There are 10 hidden switches. A switch that is on adds its own fixed numbers to the row, and there is some noise. The rows also spread widely along 10 directions, which tell nothing about the answers.
In the rows, zero is written as 128.
Known rows, each followed by its switches (1 for on, 0 for off):
[206 152 109 124  91 156 126 104 163 140  79  54 147 177 148 108 121 195
 108 135 198 182 102 128  51  92 179  75  52 182 138 107 109 114  75]
0 1 0 0 1 0 1 1 0 1
[ 91  99 154 109 110  91 121 158 127 160 125 114 202 177 144 123 159 132
 158 122 166  83 136  85 122  85 110  80 121 137 141  91  83 118 101]
1 0 0 0 1 0 0 1 1 1
[ 99 103 123 125 120 146  84 129 146 184  96 112 109 100 115  94 114 120
 127  65 125  84 140  75 153 128  55 164 154 156 199 136 182 206 134]
0 0 0 1 0 0 0 0 0 0
[119 108 145 167 110  81 132 147 117 127 169 152 174 111 120 138 165 152
 122 127 117 130 117 146 117  99  60 125 129 146 144  72 112 138 123]
1 0 1 0 0 0 0 1 1 1
[ 96 101 109 114  83 170 114 157 191 199  75  53 121 148 122 143 120 125
 109  99 187 109 139 109 138 133  81 118 113 142 158 122 144 151 115]
0 1 0 0 1 1 1 1 0 1
[112  88 131 149  90 124 145 166 167 122 164  90 144 131 115 153 134 124
 127 137 145 122 137 143 145 125  44 150 127 116 134  89 111 138 128]
1 0 1 0 1 0 1 1 0 1
[125 118 137 128 118 112 136 147 137 113 150 123 160 144 136 129 135 129
 145 147 132 125 122 133 125 108 109 121 121 119 127  99 105 113 113]
0 0 0 0 0 0 0 1 0 1
[166 194 116 125 117 149 132 127 152 127  84 135 127 123 164 122 106 138
 132 162 135 182  93 159  83 129 171 116  93 105 142 135 133  90  90]
0 0 1 0 0 0 1 0 1 0
[130  84 135 107 104 111 114 157 156 162  89  85 158 139 126 140 125 171
 143 137 136  99 143 114 105 141  85  94 139 156 140  81 138 156 103]
0 0 1 0 1 0 0 1 1 1
[136  78 140 168 100 141 105 194 168 124 157  53  86 153 103 114 133  97
 103 125 170 111 116 108 145 103 114 188 174 116 195 125 137 163  88]
1 0 1 0 1 0 0 1 1 0
[126 164 118 131 101 150 138 147 173 143 116 137 145 133 154 136 103 118
 130 151 127 149 126 157 101 144 128 121 118  93 152 121 114  93 114]
1 0 1 1 0 0 0 1 1 0
[140 119  91 117 102 120 138 123 176 141 137  81 170 175 137  97 100 143
 119 118 149 135 129 113  72  84  96 136  79 128 141  99 108 129 111]
0 1 0 0 1 0 0 1 0 0
[ 88  84  40 129  83 119 101 156 168 229  77  72 124 110 108 150  94 140
  72 113 185 151  94 159  87  78  31 187  66 101 132 118 186 154  94]
0 0 1 0 1 1 1 1 0 1
[150 165 148 121 111 141 127 127 164 163  85 165 172 135 156 141 122 163
 146 143  80 122 153 146  88 190 134  55 160 157 164  95 110 111 135]
0 0 1 1 1 0 0 1 1 0
[ 63 156 148 102 102 167 151 127 178 168 114 163 195 156 160 147 136  94
 163  98 139  97 162 109 167 160  98  63 115 115 135 120  73  89 173]
0 0 0 0 1 0 0 1 0 1
[ 80  84  56 112 105 132 115 141 224 226 123  98 154 157 116 101  44  84
 109  75  83  65 176 107  90 136  55 181 167 104 189 120 144 181 141]
0 0 0 0 1 0 0 1 0 0
[156 112 119 139 104 150 122 134 188 124 152  83 120 149 120 105  88 125
 124 129 110 104 148 120 123 142  87 151 154 137 166 112 139 161 117]
0 0 0 1 0 1 0 0 0 1
[116 146 128 118 109 137 120 133 131 188  76 151 165 131 142 152 145 155
 132 133 145 133 122 144 103 139 141  67 112 140 135 108 117  99 113]
1 0 0 0 1 0 0 1 0 1
[147 154 181 143 120 119 132 129  98 118 115 160 167 129 148 144 187 169
 155 149 132 137 119 134 126 133 140  51 128 169 147  93  91 100 114]
1 0 0 0 1 0 1 1 0 1
[129 139 110 117  87 212 127 132 215 167  99  70 101 167 131 113  80 102
 120 111 166 119 146 111 125 165 160 127 122 125 158 151 126 125 122]
1 0 0 0 0 0 0 0 0 0
[116 173 164 129 102 157 127 122 142 192  93 163 184 179 161 136 167 134
 135 117 163 116 133 126 117 148 204  12 125 172 152 122  65  70 120]
1 0 0 0 0 1 0 1 0 1
[147 161 144 126 132 108 104 141 127 158 102 154 172 161 164 103 129 130
 144 144 105 116 121 115  79 113 165  88 160 129 191 117 107 104  86]
0 0 0 1 1 1 0 1 1 0
[114 113 121 115 105 120 122 152 164 160 109 100 160 144 140 122 126 126
 134 118 138 113 128 119 114 116  92 128 127 125 156 111 122 134 119]
0 1 1 0 1 0 1 0 0 0
[153 119 114 143 108 128 104 121 145 148 115  93 141 142 127 104 120 154
 111 111 163 138 116 109  94  87 111 128 102 162 166 111 136 154  90]
0 0 0 1 0 0 0 1 1 1
[109 101  76 135 102 120 114 142 137 187  98 109 124  98 109 154 111 158
  97 135 148 151 103 169  87 106  74 157  87 120 124 107 172 141  98]
1 0 0 0 0 0 0 1 0 1
[ 82 158  93 125  98 151 126 125 146 201  83 152 150 100 131 157 134 133
 104 100 162 157 108 157 116 121  88 112  67 123 127 127 143 110 134]
1 1 0 0 0 0 0 0 0 1

New rows. What belongs after each?
[122 139 108 100  89 163 144 132 188 150  94 107 153 132 147 149  98 144
 140 138 141 137 141 145 117 160  84 100  84 111 115 105 123 113 139]
0 0 1 0 1 0 0 1 0 1
[117  63  85 126  83 167 114 163 215 195 100  43 101 132  90 154  90 138
  92 106 138 106 156 139 119 166  53 154 149 145 154 103 170 178 126]
0 1 0 0 1 0 0 1 0 1
[134 146 135 137 124 141 111 159 145 149 112 130 127 155 145 117 124  99
 131 145 131 120 111 133 120 123 178 114 165 112 181 137 122 101  88]
0 0 0 0 0 1 0 1 0 1
[103 137 108 114 108 134 124 146 159 159 105 101 151 143 150 108 112 110
 131 115 146 123 121 116 105  95 111 136 104 109 167 128 123 127 105]
1 1 0 0 0 0 1 1 0 0
[129 148 101 154  87 142 148 127 178 162 125 124 163 143 133 160 133 146
  95 122 147 174 124 171  89 125 110 102  95 138 133  99  99  96 129]
0 1 0 0 1 0 1 1 1 1
[145 123  90 122  81 185 134 155 230 181  96  57 121 182 137 146  62 124
 115 168 143 130 154 165  80 173 146 123 134 103 142 122 118  98  96]
1 0 0 1 1 1 1 1 0 0
[104 115  64 118  78 186 110 161 231 220  60  45  91 142 118 142  69 101
  85 105 167 126 136 136 107 145  93 161 128 105 167 145 172 151 104]
0 1 0 0 1 1 1 0 1 1
[ 60  68 133 139  88 132 125 160 161 208 123 115 148 115  95 179 164 141
 114  93 130  88 158 144 151 166  46 113 157 170 129  90 127 149 159]
1 1 0 0 0 0 1 0 0 0
[144 104 129 152 102 110 123 128 122 160 134 136 155 117 108 156 151 190
 113 142 119 140 125 165  93 137  85 111 115 170 116  78 125 124 122]
1 0 0 1 1 0 0 0 0 0
[111 170 137  83 120 149 143 151 154 135  74 142 155 132 173 151 104 123
 179 175 118 126 138 144 116 163 141  75 116  83 126 121 120  83 107]
1 0 0 0 0 0 0 1 1 1
[ 60 106 100 130  86 158 115 157 187 234 106 109 145 158 120 151 116  94
 100 100 167  95 138 134 132 135 112 120 136 119 157 131 125 119 124]
1 0 0 0 0 1 0 1 0 1
[156 117 123  94 116 139 123 171 187 123  99  69 130 156 150 110  68 123
 161 172 104  97 145 121  92 152 126 129 164  92 174 113 140 139  78]
1 0 1 0 1 0 0 1 0 1
[145 173 118 181  96 161 129  92 163 167 143 151 157 157 131 103 144 126
  82  67 164 161 114 124 104 103 159 100 102 179 177 124  90 118 133]
0 0 0 0 0 0 0 1 1 1
[138 145 126 163  92 166 136 132 158 130 124 121 108  92 121 163 133 145
 110 140 141 163 123 163 140 149  53 136 105 128 138 108 148 130 131]
1 0 0 1 1 1 1 0 1 1
[ 67 117 129  97 105 123 119 144 156 199  85 127 186 138 146 138 138 121
 149  99 151  89 140 100 143 125  70  95 115 130 140 116 114 134 135]
0 0 1 0 1 0 1 0 0 1
[ 75 125 133 126 108 108 153 142 164 175 154 178 219 161 147 156 130 111
 151 128  88  93 165 146 115 148  88  76 146 118 129  84  63  88 156]
1 0 0 0 1 0 0 1 0 1
[153 147  82 134  84 184 138 131 216 144  98  61 109 139 131 132  81 126
 100 119 156 161 129 142  98 137  99 141  96 120 158 124 141 136 115]
0 1 0 0 1 0 1 1 1 1
[135 103 109 116 102 143 103 130 129 181  59  92 111  88 110 155 136 208
 113 124 153 146 120 145 101 145  68 110  89 180 126  95 183 162 116]
0 1 0 1 0 0 0 1 0 0
[109 117  90 140  92 157 116 149 188 191 125  96 126 145 119 127  94 104
  99 119 146 120 133 136 114 123  86 167 128 103 160 130 135 130 121]
1 0 0 1 1 1 0 0 0 0
[159 111  91 139  80 131 119 125 169 193  94  88 147 146 120 139 107 190
  91 138 154 150 120 170  50 130 119  98  89 171 129  87 137 130  94]
1 0 1 0 0 1 0 1 0 1
[148 146 132 158  82 127 138  96 153 156 143 129 198 168 143 113 153 166
 109  96 165 149 125 127  86  98 129  68  78 194 146  89  69 118 128]
1 0 1 0 0 0 1 1 0 1
[116 134 149 108 124 143 113 149 116 152  77 134 126 121 140 142 147 141
 151 144 148 126 114 128 137 141 146  97 126 130 136 125 139 108 108]
0 0 0 0 0 0 0 1 0 0
[129 167 151 119 101 188 127 121 166 126  95 118 139 117 154 112 124 127
 154 104 157 124 141  89 161 149  73  98  94 137 177 126 131 149 145]
1 0 1 1 1 0 0 1 0 1
[ 61 125 104 121  90 150 131 134 182 213 103 131 174 143 133 147 117 108
 119  85 154 103 152 115 128 132  70 105 106 122 146 116 110 129 150]
1 0 0 0 1 0 0 1 1 1
[ 89  58 185 119 122  96 108 198  97 165 108 124 140 134 111 179 187 151
 161 167 129  75 134 139 152 158 131  86 194 151 115  89 123 113  99]
1 0 0 0 0 0 0 0 0 0
[146 142 111 141  98 134 141 121 173 112 148 103 158 135 141  97 100 128
 132 113 126 134 133 116 107 103  53 148  90 123 168 101 120 158 128]
1 0 1 0 1 0 1 1 0 1
[129 160 160  68 115 192  97 163 164 174   4  90 113 134 170 123 100 120
 176 149 163  99 130  87 140 178 160  72 141 109 184 158 156 124  84]
1 0 1 1 1 0 0 0 0 1
[ 55 108 145 129  92 134 147 158 165 188 125 148 180 147 126 196 168 112
 133 123 150 105 150 150 164 160  91  79 140 127 100  97  79  82 158]
0 0 0 0 1 0 1 0 1 1
[181 128 123 148 113 118  93 146 157 168 111  84 140 191 144  72 116 132
 110 123 147 119 110 110  59  88 205 118 163 163 210 128 116 136  59]
0 0 1 0 0 1 1 1 0 0
[108 101  89 175 106 116 117 141 160 181 175 129 139 143 102 118 122 100
  79  90 128 126 119 143 110  85  73 188 142 120 175 115 124 143 130]
0 0 0 0 1 1 0 1 0 0
[146 169  70 108 103 174 113 107 189 207  39 108 123 116 146 109  63 150
 109 107 120 139 130 139  60 143 112 110  98 140 187 133 178 154 103]
1 1 0 0 0 1 0 1 0 1
[135 129 156 129 111 152  98 146 132 170  78 126 119 128 133 125 153 146
 129 115 146 119 117 118 130 153 160  88 156 169 178 124 142 137 110]
0 0 1 0 0 0 0 1 0 0
[151  80 125 103 115 120 100 169 139 140  66  47 108 122 128 140 103 176
 152 188 140 115 125 134  95 135 101 128 134 132 137  99 176 155  53]
1 0 0 1 0 0 1 1 0 1
[189 144 142 162 131  74 125 112  74  80 148 143 164 111 137 116 170 200
 129 161 143 187  79 141  80  57 100 114  71 156 130  77 123 118  83]
0 0 0 1 1 0 0 1 1 1
[119 161 100 167  99 156 106 116 162 214  87 145 121 109 120 132 124 128
  82  82 133 145 119 142 104 129  99 130 130 150 191 135 153 147 123]
1 0 0 0 1 1 1 0 1 1
[183 127 139 108 107 172 118 164 149 143  58  74  86 149 133 162 120 175
 134 196 157 150 117 164  95 179 193  81 134 138 119 114 149  88  74]
0 0 0 0 1 1 0 1 0 0
[178 214  67 158 108 133 118  90 123 160  92 135 144 128 156  96 123 151
  74 121 187 229  47 161  34  32 183 135  25 127 161 147 127  86  63]
1 1 0 0 0 0 1 0 0 1
[131  72  93 130  87 130 133 140 176 151 129  51 131 131 105 141 114 172
 107 122 154 133 136 142 100 120  54 150  93 157 119  84 144 158 119]
0 1 0 0 0 0 1 1 0 0
[115 104 111 123  81 182 112 133 201 209  94  59 127 183 115 117 110 126
 104  86 190 101 148  98 109 138 154 107 118 168 154 131 116 145 113]
1 0 0 0 0 0 0 0 1 0
[131  84 112 117  98 118 131 153 135 152  86  84 132 102 110 187 143 202
 123 166 147 150 116 177 102 142  63 109  94 149  81  77 155 127 108]
0 1 0 0 1 0 1 0 0 1
[ 70 103 153  96 104 129 114 188 169 174  85  97 156 136 148 148 137 106
 161 127 144  78 149 105 154 152  80 108 160 116 155 116 123 131 123]
0 1 1 1 0 0 1 0 1 0
